There are 10 hidden switches. A switch that is on adds its own fixed numbers to the row, and there is some noise. The rows also spread widely along 16 directions, which tell nothing about the answers.
In the rows, 128 means zero.
Known rows, each followed by its switches (1 for on, 0 for off):
[126 135 116 121 149  89 108 133  89 167 133 116 135 143 157 160 142 133
 127 102 114 161 113 103 150 161  96 141 165 131 153 153 106  69]  0 1 1 1 1 0 0 1 1 1
[123 118 115 156 110  71 139 160  92 148 114 129 155 134 199 176 108 104
 112 110  79 123 111 107 139 110 144 164 183 144 145 105 113  98]  1 0 1 1 0 0 1 1 0 0
[125 136 149 112 116  96 141 129 127 148 119 172 136 146 124 135 165  96
 129 106  85 144 108 148 164 112 102  89 192 114 129 129  95  75]  0 0 1 0 1 1 1 1 0 1
[142 173 143 118 156 137 131 152 112 166 101 172 141 126 149  72 224 164
 168 139 124 115 166  70 151  80 118 107 129 114 123 151 103 114]  0 1 1 0 0 0 0 0 0 1
[130 144 138 118 156 111 131 153 128 143 136  98 118 156 141 123 141 148
 104 118 112 138 112  95 120 141  92 130 149 120 114 134  79  82]  0 0 0 0 0 0 1 1 1 1
[109 154 138 122 145 104 121 120 103 131 116  63 117 168 131 161 134 134
  76 105 127  89 102 106 114 119 138 117 152 149 139 109 105 100]  1 1 1 1 0 0 1 0 1 1
[115 143 115 103 108 129 114 107 117 153 115 103 149 150 122 133 179 134
 122  85 113 115 125  69 122 108 123  77 138 100 114 136 123 110]  0 0 0 0 1 1 1 1 1 0
[139 160 121 126  91  64 147 122 143 117 127 159 122 145 126 139 174 101
 138 193  85 131  95 129 150 155  55 152 167 106 161 134 117 115]  1 0 0 1 1 1 1 1 0 0
[151 130 126  93  87  80 128 143 143  92 101 164 130 119  94 151 145 104
 164 123 121 141 117 146 151 116 102 136 157 137 137 102 127 104]  1 0 1 0 0 0 0 1 1 0
[143 146 137 122  95 104 114 111 109 151 120 151 147 154 154 159 162 102
 126 105  99 143  89 112 170 136  94 115 183  82 143 133 116 100]  0 0 1 1 0 1 1 1 1 0
[133 131 142 142 127 123 133 121  98 114 109  82 131 198 170 152 128 128
  93 131 131 101 105  86 129 148 105 140 141 108 120 113 139 147]  0 1 1 1 0 0 1 1 0 0
[100 142 135 122 129 126 150 139 148 167  98  78 131 160 102  96 137 172
  75 105 163 148 106  93 143 130 120 116 107 112 123 135  85 145]  1 0 1 1 1 0 0 0 0 0
[122 110 152 149 175 114 164 138 135 172 151 139  91 130 107  96 158 154
  88 110 154 169 138 133 146 139 109 136 125 129 123 142  91 110]  0 0 0 0 1 0 1 0 0 0
[109 155 113 136 145 143 137 119 126 189 129 106 138 136 135 108 153 130
 127 105  87 107 168  67 102 122 127 124 136 130 125 125 120  93]  0 0 1 0 0 1 0 0 1 1
[140 190 187  65 143 170  64  95 135 115  96 162 124 167  91  84 172 107
 150 114 140 122 133 127 158 158  49  36 162  62 143 206 114  84]  1 0 0 0 0 0 1 1 0 1
[154  98 170 140 173 115 167 145 170 150 157 110 123 169 141 128 110 116
 101 115 117 114 122 108 110  77 107 169 170 114 123  91  81 128]  0 0 1 1 0 0 1 1 1 0
[162 137 133 117 124 103 124 115 166 146 137 142 144 120 119 128 137 108
 146 151 132 135 120 119 145 110  85 168 156 104 170 139 123 145]  1 0 0 0 1 0 1 1 0 1
[134 127 120 134 139 140 127 108 127 168 155 103  95 156 102 137 185 138
 111  90 146 141 148  90 118 167  83 140 126 118 129 123 128  97]  0 0 1 1 1 1 1 0 0 1
[112 136 127 140 137 142 115 114 134 184 153  68 100 146 101 131 143 143
  75  73 153 107 154  60 106 163 113 146 118 116 148 127 103 106]  1 0 1 1 0 1 1 0 1 1
[121 191 100  77  98  93 123 147 191 110  81  96 116 153 119 131 153 100
 112 123  72  96 123  75 136 103 103 120 159 117 131 123  98 131]  0 0 1 1 0 1 0 0 0 0
[100 118 148 173 127 119 130 102 125 166 167  85 109 151 129 126  91 101
  79 134 121  80 150  73  98 179 109 164 128 105 157 126 115 121]  1 0 1 1 1 0 1 0 1 0
[ 66 127 110 104  80  73 159 107 125 128 116 114 140 151  99 127 148 111
 112 142  88 115 125  81 113 151 117  78 117 101 123 128 116 109]  0 1 1 0 0 1 0 1 1 0
[143 167 114  97 126 112 136 186 154 142  51 110 141 157 149 118 127 139
 120  71  83 164 116  95 163 112 101 130 171 137 115 128 101 101]  1 0 1 0 0 0 1 0 1 0
[140 132 156 141 123 109 144  85 103 146 143 147 150 132 105 127 163 144
 143 175 165 135  79 174 130 108 115 125 144 122 149 105 117 122]  0 1 1 0 1 0 1 1 0 0
[167 147 124  93 142  79 123 155 143 115 116 129 120 129 113 157 161 143
 136 131 159 137 101 145 150  97  99 173 164 162 160 108 102 118]  1 0 1 1 0 1 0 1 0 1
[120 166 123 110 104 106 136 115 111 125  89  93 157 193 158 128 146 122
 122 152  77  97  98  72 127 142  85 105 157 101 123 132 132 125]  0 1 1 0 1 1 1 1 1 0
[127 159 124 172  83 132 138 118 109 168 111 132 143 137 135 139 140 111
 107 109  81 145 114 124 149 156 121 125 157 111 126 110 126  96]  0 0 0 0 0 0 1 1 1 1
[137 104 156 119 150  91 164 103 129 120 174 111 106 181 114 167 170 119
 104 135 122 130  92 130 111 131  83 128 152 109 114  98 108  96]  0 0 1 1 0 0 1 1 1 1
[157 123 139 135 123  88 132 121 146 142 153 162 104 111 120 151 162 103
 114 129 145 133 132 115 171 136 101 177 151 111 163 132 125 135]  1 0 1 0 0 0 0 1 0 1
[ 95 127 164 137 111  91 123 110  88 158 141 107 160 138 141 139 126 146
  87 137 154 105  67 113 130 113 148 102 145  97 151 128  74 113]  1 0 1 1 0 0 1 1 1 0

New rows, each followed by its switches (1 for on, 0 for off):
[109 114 166 107 166 101 157 124 118 121 139  37 103 223 121 137 152 176
  31 118 176 109  65  83 123 151  88 109 124 107 108 126  83 136]  1 0 1 1 1 1 1 1 1 0
[107 171 152 142  50 137 147  99  96 129  66 132 160 191 112 105 146 122
 128 159 100 140  91 126 155 189  86  73 126  71 116 118 136 126]  0 1 1 1 0 0 1 0 1 1
[105 136 110 157 106 108 139 144  90 151  94 109 118 131 128 135 141 149
  87 102 140 144 141 101 149 166 141 136 109 145 131 126 134 124]  1 1 0 0 0 0 1 0 0 1
[123  84 136 162 170  91 134 124 100 153 193  93  85 137 145 185  98 116
  65  84 135 141 115 135 108 173 120 176 162 155 136 105 104  62]  0 0 1 0 0 0 1 1 1 0
[150 148 149 160  98 157 118 115 112 158 112 150 109 151 134 125 186 107
 106  84 120 121 151  86 179 156 104 123 142  87 118 132 146 127]  0 0 1 0 1 0 1 0 0 1
[101 101 149 119 162 122 134  77  83 157 140 125 119 152  93 151 153 119
  92  65 149 134 135 148 124 136 135  75 148 139 138 140 148  78]  1 0 1 0 0 1 1 1 1 0
[134 121 129 171 130 125 137  79  99 160 160 110 111 159 127 133 140 116
  99 157 138 113 153  84 130 211  80 168 116 103 156 151 178 149]  0 0 0 0 1 1 1 1 1 1
[120 146 145  94 159 118 124  94 118 133 152 151 100 130  62 106 210 142
 154 143 156 108 157 126 101 127  92  96 120 136 147 137 121  77]  1 0 1 1 0 1 0 0 1 0
[132 106 135 155 115 132 133 104 176 191 145 133 150 124 129 129  81  67
 126  95  98 120 156 109 121  93 133 163 166 100 162 111 122 138]  0 0 1 1 1 0 1 0 0 0
[127 163 109 111  94 100 177 125 149 138  77 142 143 166 108 112 174 131
 129 139  86 182  93 136 162 146  73 104 150 107 121 130 130 120]  0 0 1 0 0 1 1 1 0 0
[112 165 140 120 135  94 145  87 151 141 118 109 108 157  91 130 149  99
  79 136 109 103 122 110 148 148  97 119 148 109 170 154 133 135]  1 1 1 0 0 0 1 1 1 1
[129 104 141 147 126  96 146 114 122 146 155 137 109 135 109 142 127 115
 104 129 134 156 127 129 140 184  88 155 135 112 148 134 127 108]  1 0 0 0 0 0 1 1 1 1
[140 182 132 175  72 135 119 148  94 168  63 154 145 150 189 138 133 100
  86  83  76 132 112 107 211 153 128 133 192 104 135 129 130 118]  0 0 1 0 0 1 1 1 0 0
[128 113 105 101 123 110 130 109 132 181 165 138 163 108 117 141 198 140
 176 103 113 149 133  71  99  92 110 116 133  96 129 122 107  76]  1 0 1 0 0 0 0 1 1 1
[112 134 117 160 131 139 157 103 144 185 146 104 123 147  87 121 138 125
 104 117 117 139 140 126 103 154  97 153 139 140 147 104 122  95]  1 0 1 1 1 1 0 1 0 0
[ 98 168 125 105 157 103 166 140 154 184  93 123 133 161 124  81 190 149
 101 116  87 140 128  84 150 102  96  91 150 114 138 166  86 111]  1 0 1 1 1 1 1 0 0 0
[ 87 121 128 103 164 130 121  90  90 188 134  82 170 172 163 144 117 118
 107  76  85 133 106  96 108 117 137  66 170 112 116 146 116  73]  0 0 1 0 1 1 0 0 1 1
[126 180 117 141 128 114 106 133 152 166 131  92 103 145 154 145 160 109
  63  86  84 107 117  65 153 127 111 138 173 104 144 147  84 107]  0 0 0 1 1 0 1 1 0 0
[145 171 140  91 151  99 111 110 183 141 129 106 116 127 116 121 134 122
  90 137 142 129  89 116 161  96 113 137 156  99 159 156  90 155]  0 0 0 0 0 0 0 0 1 0
[114 117 147 175 122 121 146 115 136 195 175  86 114 137  94 136 143 142
  55 100 157 105 121  90 118 135 131 159 128 111 153  97  75 123]  1 1 0 1 1 1 1 1 1 1
[141 119 170  93 142 118 145 140 133 136 144 172 108 163 105 122 246 133
 131  90 130 119 134  92 156  79  94  76 152  93  95 122  79  93]  0 0 1 1 1 1 0 1 0 1
[117 174  98 130 118 127 106  93 148 187 133 116 131  84  86 115 152 134
 119 121 146 127 138 119 117 118 136 137 132 132 183 142 120 116]  1 0 0 0 0 1 1 0 0 0
[137 141 135 111 116 121 122  82 158 118 145 118 107 143  74 128 125 105
 137 160 146 124 121 151 101 171  69 146 139 118 157 113 140 112]  1 0 1 0 0 1 1 0 0 0
[118 141 162 118 104 136 128  98 156 146 143 112 150 155 118 108 145 120
 114 144 133 104  96  88 120 113 109  98 136  53 122 119  81 136]  0 1 1 0 0 0 0 1 0 0
[143  98 149 108 142  82 144 155 142 108 128 134  99 170 125 143 125 106
 113 113 118 143 128 119 143 155  68 152 162 126 129 125 112 110]  1 0 0 1 1 1 1 0 1 0
[166 141 119 117 101 105 111 118 136 127 118 137 132 122 104 163 144 106
 138 116 135 129 118 136 158 113 116 157 163 138 150 107 140 134]  0 0 0 0 1 1 0 1 1 1
[138 114 159 192 136 140 146 128 125 177 163 132 115 125 105 120 107 118
 105 116 132 123 151 138 114 150 115 177 146 143 143  92 106  92]  1 0 0 0 1 0 1 1 1 1
[127 132 163 141 134  76 151 137 139 159 139 117 144 148 175 114  96 119
  87 169 118  97  91  92 148 111 124 165 165  92 158 128  75 158]  0 1 1 0 0 1 1 0 1 0
[174 134 135 145 163 141 108 153 117 158 166  77 115 174 189 170 165 141
 107  75 104 116 108  60 110 111  91 171 182 114 105  92  81  75]  0 1 0 1 1 0 1 1 1 0
[101 126  84 110  67 102 167 146 178 141 103 121 136 135 109 118 172 117
 130  94  63 160 142  59 115 120 109  97 115  87  84 108 107 114]  0 0 0 0 0 0 1 0 0 0
[127 130 126 160 137 105 167 129  87 151 114 108 143 160 178 158 164 135
 100 125  94 113 110 101 127  99 146 139 154 144 115  88 135 117]  1 1 1 0 0 0 1 0 0 1
[108 136 115 145 116 123 154  81 139 182 116  98 160 157 114 137 104 105
  95 106  84 168  92 137 131 145 108 116 161 109 144 131 143 114]  1 0 0 0 1 0 1 1 1 0
[126 139 135 132 131 148 156  96 115 160 115 138 149 170 123 118 175 115
 138 120  82 136 129 128 120 119 101  86 158 117 111 117 148  96]  1 0 0 0 1 1 1 0 0 1
[ 85 168 136 171 112 149 157 116 118 218 120 117 150 155 120  86 176 145
  92 110  91 120 126  89 124 125 125  90 143 100 129 121  79  89]  0 1 1 1 1 1 1 1 0 0
[114 102 143 128 131  83 169 129 110 140 137 147 152 158 150 140 157 116
 139 141  85 122 122  97 117 108 109 120 154 109 124 110 110  98]  1 1 1 1 0 0 0 1 1 0
[119 128 179 134 115 116 142 114 113 131 160 133 128 167 130 128 153 126
 115 153 120 119  79 122 120 144  91 105 151  81 110 100  73  83]  1 0 1 1 0 0 0 0 1 0
[137 149 165  79 143 120  88  95 130 122 153 164 104 126  91 141 205 107
 124  96 155  97 122 129 144  94 112  74 170 105 142 142  96  79]  1 0 1 0 0 1 0 1 0 0
[134  90  94 139 151 112 131 114 125 169 182  92 128 119 120 171 140 131
 136  93 130 153 140 111  77 122 119 166 140 151 134  97 123  78]  0 1 0 0 1 0 1 1 0 1
[139 120 116 146  95 105 151 159 125 136 107 133 130 137 127 135 154 131
 124 113 117 130 137 102 137 118 120 151 142 140 117  90 116 124]  0 1 0 0 1 1 1 1 0 0
[ 92  95 128 116 162  83 165  78 102 142 168  86 131 179 129 151 148 137
  93 146 118 153  89 106  93 170  83  99 127  97 125 146 130  97]  1 1 0 0 0 0 1 1 1 0
[129 157 132 136  39 105 109 157 142 135 112 150 144  96  86  89 123 137
 154 168 150 119 134 101 135 169  98 150 109  97 150 116  78 125]  0 0 0 0 0 1 1 1 1 1
[158 113 163  83 156 132 109 121 109 134 122 135 134 168 127 145 175 142
 124  70 177 142 107 111 161  97 107  98 155 100 121 138 114 121]  0 0 1 1 0 1 0 1 1 0
[147 120 139 134 127 101 129 152 115 129 123 137 124 121 133 128 145 135
 136 122 145 102 153  88 129 119 119 164 132 138 142 118 120 123]  1 0 1 0 0 0 1 1 1 0
[114 113 124 141 124  81 141 131  95 132 120 115 113 152 137 187 139 105
  74  74 100 135 116 123 150 137 135 123 163 147 132 116 129  93]  1 0 0 1 0 0 1 1 1 1
[106 127 117 129 107  91 148 119 130 152 112  94 104 162 125 145 153 125
  53  96 135 140 122  67 171 185 103 135 123  94 142 148 134 156]  1 1 1 0 0 1 1 0 0 1
[112 110 126 113 135 120 121  88 113 147 127 116 145 139 115 127 126 120
 146 127 152 134 151 108 109 144 116 115 116 112 148 147 156 129]  0 1 1 0 0 0 1 0 0 1
[134 145 135 159  81 136 133 117 126 187 112 140 151 165 144 137 138 100
 112  88  81 167 106  95 177 177  78 139 173  69 140 128 116  99]  1 1 1 1 1 0 0 1 1 0
[116 145 127 104 111 110 131  80 150 173 151 111 147 159 124 134 183 117
 114 123 103 121 101  61 124 130  77 104 149  50 152 153 105 116]  1 0 1 1 0 1 1 1 1 0
[130 129 163 123 124 140 154 144 177 140 101 156 110 157  65  67 138 102
 138 117 119  92 215  78 124 143  74 134 121 108 144 135 122 136]  1 0 1 1 0 1 1 1 1 1
[129 135 124 102 153  94 154 141 129 132 121 118 118 168 123 141 180 141
 114 107 100 150 109 118 123 110  94 105 161 135 112 121  99  82]  0 0 0 1 0 1 1 1 1 0
[140 193 141 114 114 118 126  91 128 107 114 107 113 171  95 121 185 133
 135 178 119 102  92 133 119 141  74 109 141 120 133 115 125 109]  0 0 1 1 1 0 1 0 1 0
[ 80 164 121 103 124  66 146  94 119 163 110  71 130 163 121 164 183 133
  36 100 108 101  67  91 161  94 153  76 155 118 150 145 101 133]  1 0 1 1 1 1 1 0 1 1
[146 148 138 117  97 129 140 133 173 165 118 110 157 168 129 112 136 132
 129 131 110 152  79 102 135 124  68 144 162  76 132 109  80 123]  1 0 1 1 1 1 1 0 0 0
[180 109 148  85 133 106 138  86 161 124 135 157 117 180 109 173 195  84
 143  88 107 168 104 126 168 115  51 124 182  77 139 127 153 120]  1 1 1 1 1 0 1 0 1 0
[ 63 126 176 140 143 124 125  84  61 166 136 119 134 148 137 100 145 154
  64 133 178 112 104 105 147 160 150  55 106  83 132 179 105 123]  1 0 1 0 0 0 0 0 0 0
[104 139 128  99 101  80 131 123 130 119 121 150 104 122  69 126 158 105
 134 129 115 123 144 133 137 153 107 101 135 142 137 125 115  85]  0 0 1 0 1 1 0 0 1 1
[144 174 109 131 146 124 100  99 128 181 126 114  86 131 107 140 178 121
  82  76 135 132 155  82 177 185  82 158 153 127 184 182 152 112]  1 0 1 0 1 1 1 1 1 0
[114 111 127 137 129 133 122  91  86 189 150  87 171 138 141 132 126 161
 126 117 162 147 106  90 104 151 126 126 115  98 140 135 129 113]  1 0 1 0 0 0 1 0 1 1
[136 134 140 132 151 109 180 145 162 149 107 111 122 173 109 118 133 132
  99 114 103 153 116 128 134 124  84 151 156 133 131 110 107 115]  1 0 1 1 0 0 1 1 1 0
